The rows come from 4 hidden closed curves, with some noise, and rows from the same curve form a group. Each curve winds through 8 dimensions. The rows are also pushed far along 4 directions, which tell nothing about the answers.
Some rows, each with its group after it:
[-16.7  -4.4  31.7  11.2  -1.2 -26.8  23.6  29.9 -13.3 -40.5  15.1  -8.7
 -11.1 -12.4 -45.3  -4.9 -28.0] => zer
[ 21.7  16.6 -27.3 -28.9 -23.5  40.3 -13.7  -6.2 -30.8  30.0  -6.3 -19.6
  18.0  14.1  36.2  16.7   1.6] => ket
[-28.9  -5.9  -4.7  42.0   2.4 -28.3  22.0  -9.8  12.1 -25.6  27.7 -16.8
 -26.0 -12.8  -0.8  -3.9 -19.7] => ket
[-22.3  24.8 -28.1  10.4 -20.6 -13.8  10.4 -11.8   1.3  31.5  10.8  12.2
  16.5   2.9  16.8   0.9  28.4] => vasu
[-19.5 -15.2  -8.5   6.8   4.0  18.7 -17.4   1.1  -7.9  15.9   9.2 -10.4
  -2.7   3.0  27.1   4.5  28.5] => loz
[ 22.7  -9.8  13.4 -26.3  21.3  32.6   8.1  -3.5 -33.2 -40.9 -17.9 -18.7
  -0.8   3.8  -5.0   6.0 -41.0] => loz
[ -2.5 -30.7   0.1 -20.2  -5.5   8.2 -38.8 -11.2   7.0  33.6   7.0  -3.0
 -25.2  -5.8  48.9  15.3  28.7] => ket
[ -3.7 -22.3   6.5  -6.8  -6.1  -3.6 -13.6  -2.7  17.1  23.3 -10.5  26.9
  44.6  11.8  -1.0   5.7  41.0] => ket
[-10.6  26.8 -19.4  16.8 -26.1 -14.1  11.3   8.2  -1.3  -9.5  19.3   0.2
  15.4   6.7   2.4 -10.1 -18.8] => ket
[ 10.7  33.0 -38.1 -30.3 -20.3  26.1  27.6  -0.1 -22.9  34.7  -8.5  12.3
  23.1  26.7  13.2   9.4  -9.1] => vasu
[ -0.9 -18.9  28.0  12.6  13.2 -28.4   5.9  28.3  -2.2 -31.2   3.9   4.4
 -13.7  -9.0 -38.1 -25.6 -11.6] => zer
[-17.6   0.2  18.5   2.8  25.1 -21.1   3.9 -18.9  13.5 -17.9  35.8 -20.1
 -51.3 -35.8  -2.5 -13.6 -21.6] => loz
[ 23.0 -19.2  13.4 -36.1  26.4  28.1  -0.9  -9.1 -16.1  15.3 -19.7 -13.8
 -19.2  -2.3  -0.2   8.2   6.8] => loz
[-19.3  -5.7  22.9  26.6  13.3 -13.5 -13.6  -1.9  34.7 -10.3  16.3  -5.9
 -40.2 -16.2   6.6   8.0   0.5] => vasu
[  8.3 -14.9  14.3 -21.7  18.5   2.7 -18.0 -13.3  15.3   7.8   7.6  -5.6
 -27.3 -10.8  32.5   4.2 -13.0] => loz
[ 29.2   2.7   9.2 -32.7  23.6  39.2 -16.5 -10.1  -7.5  -5.9 -11.9 -16.0
 -27.7  -0.1  17.5   6.7 -22.0] => vasu
[-18.4  20.0 -25.9  50.9 -14.1 -26.0   4.2 -19.4  20.8   9.8  21.6 -14.2
 -23.3 -16.9  21.1   1.6  -1.2] => ket
[ -4.1  30.9  11.1  -0.7   2.8 -20.9  42.0   1.5   3.9 -23.4   9.5   9.9
  -3.1  -5.2 -37.0  -3.7 -43.0] => zer
[-27.8  -3.9  19.1  21.3  14.7 -15.9  -4.6   4.9  14.6 -11.5  10.0 -13.2
 -16.3 -22.8  14.6   4.8  -0.1] => vasu
[ 15.6 -22.1   3.3 -31.0   2.8  30.6 -15.8  12.8 -34.3   1.9 -10.7 -12.5
   5.4  11.4   6.4  -1.6   9.5] => loz
[ -9.6  32.4 -28.7  23.5 -16.3 -14.5  45.8 -16.6  10.8  -3.5  20.5  19.9
  18.1  22.4  -4.0   1.6 -36.1] => loz
[  6.4   3.3   5.3   7.7 -10.9 -15.3   3.5  -1.4  -4.4 -34.0   0.6   7.4
  19.4   3.0 -41.0 -18.7  -3.1] => vasu
[  3.2  41.4 -26.6  28.6  -7.6   8.2  31.1   0.0  -9.7  -3.3  -3.7   4.4
  30.7  29.7  -2.1  -3.9 -12.1] => loz
[-19.4  33.0 -14.3  24.5  -6.1 -12.9   9.4  -3.0   2.5 -11.2  32.6 -20.9
 -22.4 -12.0  22.0  -7.4 -28.2] => ket
[ 16.6 -19.9  15.6  -6.5  -0.4 -22.6 -18.9  -6.8   1.8 -29.3  -9.7  10.1
  16.2 -15.8 -34.4 -24.7   6.3] => zer
[-11.0  36.6 -11.7  36.7  -0.4   2.6  54.9  -5.5   0.4 -37.8  -8.0   8.0
  16.3  13.2 -43.8  10.8 -35.7] => ket
[-10.2  29.0 -20.2   8.6   2.9  24.3  13.9  -8.7 -12.8   8.9  -2.3 -17.8
   8.8   3.9  32.1  17.8 -10.3] => vasu
[ 10.7 -14.0  -8.4  -3.7 -10.1  -4.2 -32.2  -2.5   9.5  17.1  -3.1  -6.0
  16.1  -2.0   8.4 -16.2  34.3] => vasu
[  7.9  -8.9   6.9   7.7 -16.8 -14.9 -10.9  -2.9   3.7 -21.7  -5.5  -3.2
  10.6 -16.9 -33.5  -2.1  -2.0] => loz
[-28.5  12.4  16.9  22.1   3.2 -40.2   6.0   1.1  32.0  -0.7  31.3   7.1
 -27.3 -17.7  14.9  -0.5 -15.2] => zer
[-12.8  -4.6   5.8   7.8   1.4 -13.0 -20.6 -17.9  19.2   5.1  19.0 -13.2
 -60.5 -26.5  32.1  12.8   0.6] => zer
[-17.6   2.8 -17.2  -4.0 -10.8   4.2 -11.9 -11.1   2.4  43.5   0.0  10.0
  13.5   4.5  35.1  11.9  47.2] => vasu
[-16.6 -27.4  40.2  16.9   2.3 -43.1  11.1   6.6  18.7 -29.4   7.2  18.6
 -10.0 -14.6 -44.3   2.4  -3.3] => zer
[ 14.4  -9.6  -8.8   9.6 -11.7   5.2   0.9   6.7 -16.1 -18.0 -17.1  26.4
  43.7  30.5 -19.0  -7.7   2.0] => ket
[ 23.4 -44.0  27.5 -34.0   6.1   2.1 -25.9  22.1  -4.0  -8.4 -13.5  15.6
  -6.6   6.9  -8.5  -7.8  -0.5] => vasu
[ -7.7   2.2  22.0 -12.8   7.6  13.6  -6.1   7.5 -13.5 -40.2  -0.8  -8.4
  11.0  -6.8 -18.6   1.1 -11.6] => zer
[ 32.3 -20.7 -17.7 -14.1 -15.9  24.4 -20.8   5.8 -25.8   8.3 -27.9  18.6
  51.1  34.8   7.4  -5.0  18.4] => ket
[ 19.9 -36.1  12.9 -13.1   7.5   8.9  -1.4   9.9 -14.9 -16.6 -21.9  10.4
  21.6  19.6  -8.7  -0.8  -3.3] => loz
[ -2.5 -31.1  11.7  -6.5   1.8 -13.8 -28.9   2.5  27.3   6.4   2.1  17.3
  12.3  -3.2  19.6  -4.9  13.6] => loz
[-11.4  -5.9  16.0   2.2   8.8 -17.4  31.3  22.0  -5.8 -48.5  10.8   2.4
  15.9   7.8 -55.1 -29.2 -21.5] => vasu
[ -6.8   8.9 -15.6  19.6 -25.3  11.6  13.7  10.2 -13.9 -18.7  -0.4   4.3
  29.7  23.2  -8.8  13.1 -11.8] => loz
[-10.6  41.7 -42.5  49.7 -10.4   5.3  20.7 -25.9  -8.1   2.8  18.3 -21.3
  -4.4   7.9  27.8   3.7 -14.3] => vasu
[  4.3  37.1 -10.3   7.6   0.9  12.3   5.5   0.1   2.6 -13.9  -6.5   7.2
 -10.8   2.3   0.3   3.1 -26.4] => ket
[-15.2 -27.0  18.4  20.7   1.6 -46.3 -14.5   6.3  14.8 -16.7  18.3  20.2
 -39.9 -19.0 -15.6 -19.7   9.1] => ket
[ 29.3 -25.4  26.0 -39.5  -6.6   4.3 -12.4  15.8 -28.2 -27.1 -20.4  -2.5
 -14.7 -10.9 -43.5  -0.6 -13.4] => ket
[  4.3  -6.0  17.3  -8.7  46.1  16.4   1.8 -12.7 -13.1 -13.6  -7.4 -33.0
 -34.8 -22.4   6.5  -6.0  -8.3] => loz
[ 21.9 -12.4  -4.2  -6.5  -9.2  -2.2   4.1  27.4 -16.6  -0.6 -16.6  18.3
  30.5  21.1 -25.6 -19.9   2.7] => zer
[ 21.8  -6.1  -7.3   0.2  19.7   3.0  -0.3 -19.3  -5.9  16.5  -7.1   2.5
 -11.4   3.3  24.4  -6.8  -3.5] => zer
[ -4.3  19.5 -12.7   1.4 -20.8 -15.9  10.3   1.7  15.8  24.1   9.1  23.9
  22.2  13.2  13.9   4.7  -5.3] => zer
[ 21.0 -16.2  31.8  -5.3  28.5  11.0 -17.2  -6.1  -9.2 -25.1 -17.0 -19.3
 -22.2 -15.5 -15.3  -1.1  -0.7] => loz
[-12.6  24.6 -27.6  20.9  -4.3  12.7  39.6  -3.2 -13.7  -6.4   3.6  -5.0
 -23.5  11.4 -15.5   8.0 -15.7] => zer
[-19.1 -16.6   6.7  27.9   9.4 -14.9  -7.8  -3.8  11.0  -4.1  10.0  14.0
  -3.3   5.0  14.4  -3.3  19.7] => vasu
[ -9.9  20.7   8.4   7.6  10.6  -3.9  48.7  20.2 -12.8 -42.9   3.1  19.6
  19.5  20.8 -48.4 -14.6 -37.6] => zer
[-16.7   8.8  -0.5  26.5  -4.9 -24.5  45.5 -15.9  -1.8 -49.8  17.5  -3.0
  11.3  -1.9 -47.2  -5.9 -34.4] => ket
[-12.5  27.7 -24.6   3.7 -24.6   1.9  29.2   9.3   4.0  -0.6   6.4  16.8
  49.6  31.4 -27.5  -9.7   5.6] => vasu
[ 14.5 -34.7   7.3 -36.3  -4.7   4.9  -8.1  15.0 -11.2  10.4 -18.5   8.5
  -5.9   2.1 -17.9  -0.8  17.0] => zer

New rows, each followed by its group:
[-33.4 -32.1  34.5  11.2  19.6 -26.4 -21.2  -3.7  30.7 -14.4  28.8  -2.8
 -64.6 -29.1  18.0   5.7   3.4] => ket
[ 13.5 -26.1  34.7 -24.5   9.7  -3.3 -37.6  29.8   3.7  -0.6 -13.6  -3.5
   1.2  -9.5  -6.2 -16.3  25.6] => loz
[ 23.1   8.5 -11.4  -3.8  21.8  25.2  -9.8 -36.1 -17.5  -3.1  -6.5 -19.8
 -24.8  -7.3  29.9   1.3 -13.5] => zer
[ 27.2 -35.3  37.8 -18.3  16.3  14.3 -30.3   1.9  -2.5 -11.5 -29.5  -8.4
 -11.6 -10.8 -15.0  11.6  13.3] => loz
[ -0.9  11.9  15.9 -16.4  -5.6  -7.0  24.9   6.6 -18.8 -21.6  -2.9  14.2
 -12.4  -4.2 -29.8  10.7 -27.0] => vasu
[-25.3  25.1  -7.2  40.0  -0.6  -7.7  13.6   5.0  24.8  13.4  13.4  -4.5
 -14.4   5.9  30.2  15.7  -4.1] => loz
[-13.5 -22.6  31.9   6.0  23.7 -14.1   6.1   4.5   9.7 -14.7   4.4  -8.0
 -58.0 -23.4 -18.0   7.0  -5.5] => zer
[  2.6   6.7  -6.5   5.5  -2.2  -0.2   8.7  -4.8 -20.2  -4.7   4.3  -4.0
  37.0   9.6  -5.0 -13.2   2.5] => ket
[ 14.4  -1.3  -1.4 -38.5   5.4  21.6  -3.3   1.2   0.9  30.7 -14.4   7.4
  15.4   8.4   3.5   3.1  15.7] => loz
[ 15.5 -30.4  -0.1  -8.3  -0.9  12.3 -15.6   4.6  -5.1  16.8 -11.3  -3.3
 -11.9   7.5  13.5   7.1  12.7] => vasu
[ 17.8   9.4   5.5  -6.4  37.4  45.1  -7.2 -22.0 -16.7 -14.6 -18.8 -19.7
 -24.9  -3.5  22.6  14.1 -17.6] => ket
[-24.3  25.6 -26.6  40.2 -25.7 -33.2  33.2   3.9  35.4  23.6  10.8  21.6
  24.1  12.8  -1.0   4.8   1.3] => loz
[ -1.4  -7.0   9.5   2.6 -13.3 -33.6  -0.1   3.8  21.0 -25.4   2.2  24.2
 -15.3  -8.4 -39.8 -12.9  -4.8] => zer
[  7.8 -13.8  19.7 -19.2   1.7   8.0  14.8  21.6 -36.4 -43.4  -4.0  -3.1
  10.3   8.2 -50.0 -13.2 -18.1] => loz
[  8.9   4.8  13.1  12.9  -8.4 -32.7   7.0   7.3  -2.1 -40.2   9.7  -8.8
  -7.5 -14.7 -29.6 -19.8 -35.1] => loz
[ -8.5  34.2 -21.0   9.2  -5.6  30.9  20.2  -5.4 -19.1   4.3  -2.3 -24.6
  -1.5   2.8  -1.6  19.4  -4.9] => loz
[-22.5  21.3 -11.4  32.6 -12.2   0.0  17.4   9.7  11.9  12.0   5.1   4.3
   8.5  14.8   0.1  14.9  10.8] => loz
[ 37.5 -10.1   5.4 -43.0  -3.0  37.4 -23.0  -7.5 -26.1 -12.7 -19.2   2.0
  23.6  12.5 -12.0   3.1  -5.6] => loz
[  6.3  -6.8  -3.1   2.9 -13.9  -1.8 -21.0   3.6   4.8  10.0  -4.4 -12.4
 -23.7 -13.5  11.8   9.4   4.2] => ket
[  3.1  20.4   1.4  12.8  10.8  -9.7   6.8  -9.7  -8.7 -21.2  11.6 -30.3
 -26.1 -24.6  -8.6 -15.5 -21.9] => loz
[ 23.8 -29.2  -7.5 -32.7 -22.2 -19.1 -34.6  -0.7   0.2  39.5 -21.3  39.6
  39.2   5.4   0.9 -18.6  53.0] => vasu
[ -7.6   1.6 -12.8   3.0 -12.8  12.8 -18.2  15.3   7.5  41.2  -5.7  -0.8
  14.1  10.3  26.8   8.3  38.8] => loz
[-29.7 -15.2 -10.8  32.7 -24.5 -15.6  -3.0  12.9  11.8   1.5  11.4  27.7
  38.9  20.3 -13.6  -2.2  32.8] => loz
[ 20.5  22.0  19.5 -25.0   7.9   9.8  -7.7  -3.0 -17.1 -16.8  -3.0 -28.4
  -4.2 -26.0  -4.2   1.3 -31.2] => zer
[ 11.0  -2.2   5.1   2.0 -10.6 -24.5  44.7   5.2 -11.9 -39.5   2.4  13.5
  12.4  12.3 -51.7  -9.5 -47.0] => loz
[ -0.4  29.9  -5.1   4.8   1.7 -13.8  32.3 -10.4  -0.5 -39.1   4.4   3.1
 -17.1  -9.8 -45.4 -14.0 -35.2] => zer
[ 26.5   0.2  -9.5  -6.5  16.2   6.3   7.3 -16.9 -15.8  18.0  -8.1  -0.2
   4.2   6.7  19.9  -6.3  -9.4] => zer
[-32.9   0.0  11.9  31.0  -0.5 -17.6  -2.3  10.0   3.9 -24.2  27.0 -24.1
 -49.3 -24.6  -3.5   1.7  -6.7] => zer
[ 10.7 -14.8  27.2 -22.6   2.8 -14.4  -6.7  14.0  17.3  -4.4 -13.4   3.3
  -1.6 -14.6 -20.6   0.9  -3.3] => loz
[-11.6  38.3   6.6   2.1  23.7   2.8  34.0  -6.0   1.9 -22.8  11.2 -21.3
 -24.6 -16.2  -8.7  -0.6 -40.7] => loz
[ 20.1 -13.1 -19.6 -24.5 -27.0  12.3 -36.7 -10.9   5.6  38.1 -13.2  12.3
   0.2   7.8  35.0  15.0  26.1] => zer
[ 32.8  -2.2   8.7 -43.3   1.7  24.2  -4.2  10.8 -38.2 -10.4 -24.2  -1.9
  57.9  14.4 -23.2 -14.2  -0.7] => ket
[-18.1   0.0  11.1  14.0  17.4 -17.4  -5.8  -8.2  16.1 -14.3  22.4 -11.5
 -22.5 -14.5  -1.6 -21.2   9.6] => vasu
[-18.3  13.9  27.6   2.0  17.3  -3.4  31.0  16.7  -7.9 -42.5   8.2   3.2
   7.8   0.1 -36.0  -2.3 -32.8] => zer
[-12.7   8.8  26.2  14.7  21.4 -23.1   1.3  -8.5   3.5 -23.9  17.1  -2.1
 -62.1 -31.5  12.2   7.1 -33.6] => vasu
[ -4.3  21.1   4.6   9.9 -10.9 -20.3  31.9  12.1  15.8 -19.5  -1.4   9.9
  14.9   2.7 -31.2   1.6 -28.9] => loz
[ -4.9  -6.1  -1.0   4.3  -5.3 -13.4   2.3  24.8  19.6   5.8  -9.7  41.4
  41.0  24.4 -20.6 -17.0  17.5] => zer
[ 15.5 -29.9  13.3 -16.6  11.0   0.5 -60.7  -1.5   2.1  30.1   7.0 -18.0
 -29.2 -18.0  71.0  -2.5  18.8] => zer
[ 20.7   5.5  -5.5  -8.4  12.6  23.5  19.1 -15.3 -20.6 -14.2  -9.5 -21.3
 -20.5   1.1 -18.9   4.1 -23.5] => vasu
[-19.4   9.2  -4.6  14.2 -13.5  -2.1   2.5  13.0  14.8  21.8   1.5  16.0
  40.6  12.2   7.6  11.4  19.2] => zer
[ -4.7   1.1 -14.1  -0.9  12.9   5.1   8.8 -12.5 -14.8  17.7  20.7 -25.5
 -33.6  -7.7  25.7  -5.9  -3.9] => loz
[ 36.3  -4.4 -11.9 -38.4   0.7  38.1 -23.1 -12.1 -25.2  20.5  -9.7  -6.9
   7.5  15.4  25.4   0.3   3.2] => loz
[ -6.3 -21.4   5.5  22.4   5.4 -25.2  23.4   3.7   6.8  -4.7  -6.0  16.3
  14.5   6.1 -38.7 -11.4  16.7] => loz
[ -3.0  16.7 -33.5  33.6 -18.3 -11.2  19.4  10.6  -4.5   4.5   7.2  21.7
  25.3  30.3  -0.1 -18.8  -2.7] => zer
[-13.5  29.2 -27.1  16.2  -9.5  -4.0  10.0 -23.0   9.4   4.1  16.8  -7.5
 -35.8  -9.7  17.7   6.0 -10.9] => zer
[  1.0   0.2  11.1  -1.2  10.5   1.8  22.1 -13.4 -15.4 -20.5  -4.1   1.7
  14.4   0.0 -21.7   6.0 -14.7] => zer
[-10.1   7.3 -14.4  28.1  -5.2 -12.0  46.3  -0.8 -15.0 -32.3   7.9  -0.9
   8.8  12.5 -21.3  -2.8 -38.2] => loz
[ -4.0  -2.7  -4.3   3.6   3.2 -23.2  -2.6  -4.6  29.0  18.5   3.5  15.8
 -24.6  -9.6   4.6  -9.9   9.8] => zer
[-28.0   0.5   1.4  21.9  31.1  -5.1  19.6 -10.7  -0.2 -21.1  15.6 -12.0
 -33.9 -13.8  -4.6 -11.4  -3.6] => zer
[  4.4 -53.3  30.3   1.7   9.4 -22.4 -29.8  18.2  10.4 -19.9  -7.1  17.5
  14.0   0.4 -14.5 -21.2  22.0] => vasu
[ 28.4 -12.5  26.6 -39.3   8.6  22.7   6.5  -5.4 -28.4 -22.5 -23.8  -4.1
   1.1  -1.4 -27.5  18.7 -22.9] => zer
[-47.9  11.2  13.2  41.2   7.0 -22.2   5.8   5.6  27.3  -4.1  27.8  -1.7
  -5.0 -12.5  11.4   7.9   5.3] => zer
[ -5.3  20.4  11.0  18.3  10.4  13.3  24.4  -3.4  -2.2 -22.0  -2.4 -16.9
 -23.5  -1.1 -10.3  24.5 -27.5] => loz
[ -8.4  -6.8  14.2  24.6 -15.6 -25.4 -10.3  10.8   2.9 -24.8   1.8   4.6
   6.4 -10.2 -12.8   1.1  -2.7] => vasu
[  1.0  32.9 -41.0  -4.1  -5.6  11.9  32.9  -6.8  -7.6  25.8   8.6   8.7
   6.4  24.2  16.4  -7.3 -16.8] => vasu
[  4.8   7.1  -9.0   9.1 -19.0  -4.1  16.2 -15.5 -10.0  -9.4  -3.4  14.5
  35.1  12.9 -14.1  10.4  -7.4] => zer
[ 12.3   8.0 -11.9   9.6   1.0   4.9 -15.3 -20.1  -0.1   7.3  11.4 -20.2
 -23.1  -5.8  38.9   2.4 -14.6] => loz
[-35.3  -1.4 -31.3  39.3   9.0  -8.4   6.3 -12.6  17.8  28.2  17.1   5.7
  -8.1   5.3  32.7  -8.1  34.6] => zer
[  6.7 -48.7  14.9 -28.8 -23.3  -6.6 -46.2  33.8  -6.4  18.0  -7.6   6.2
  18.7   0.6   9.1  -4.9  37.8] => zer
[  3.3 -36.3   4.8 -19.2  -7.4  -1.7 -27.5  18.8  -3.6 -11.4 -13.0  15.8
  16.3   4.3 -20.8 -20.4  32.2] => zer
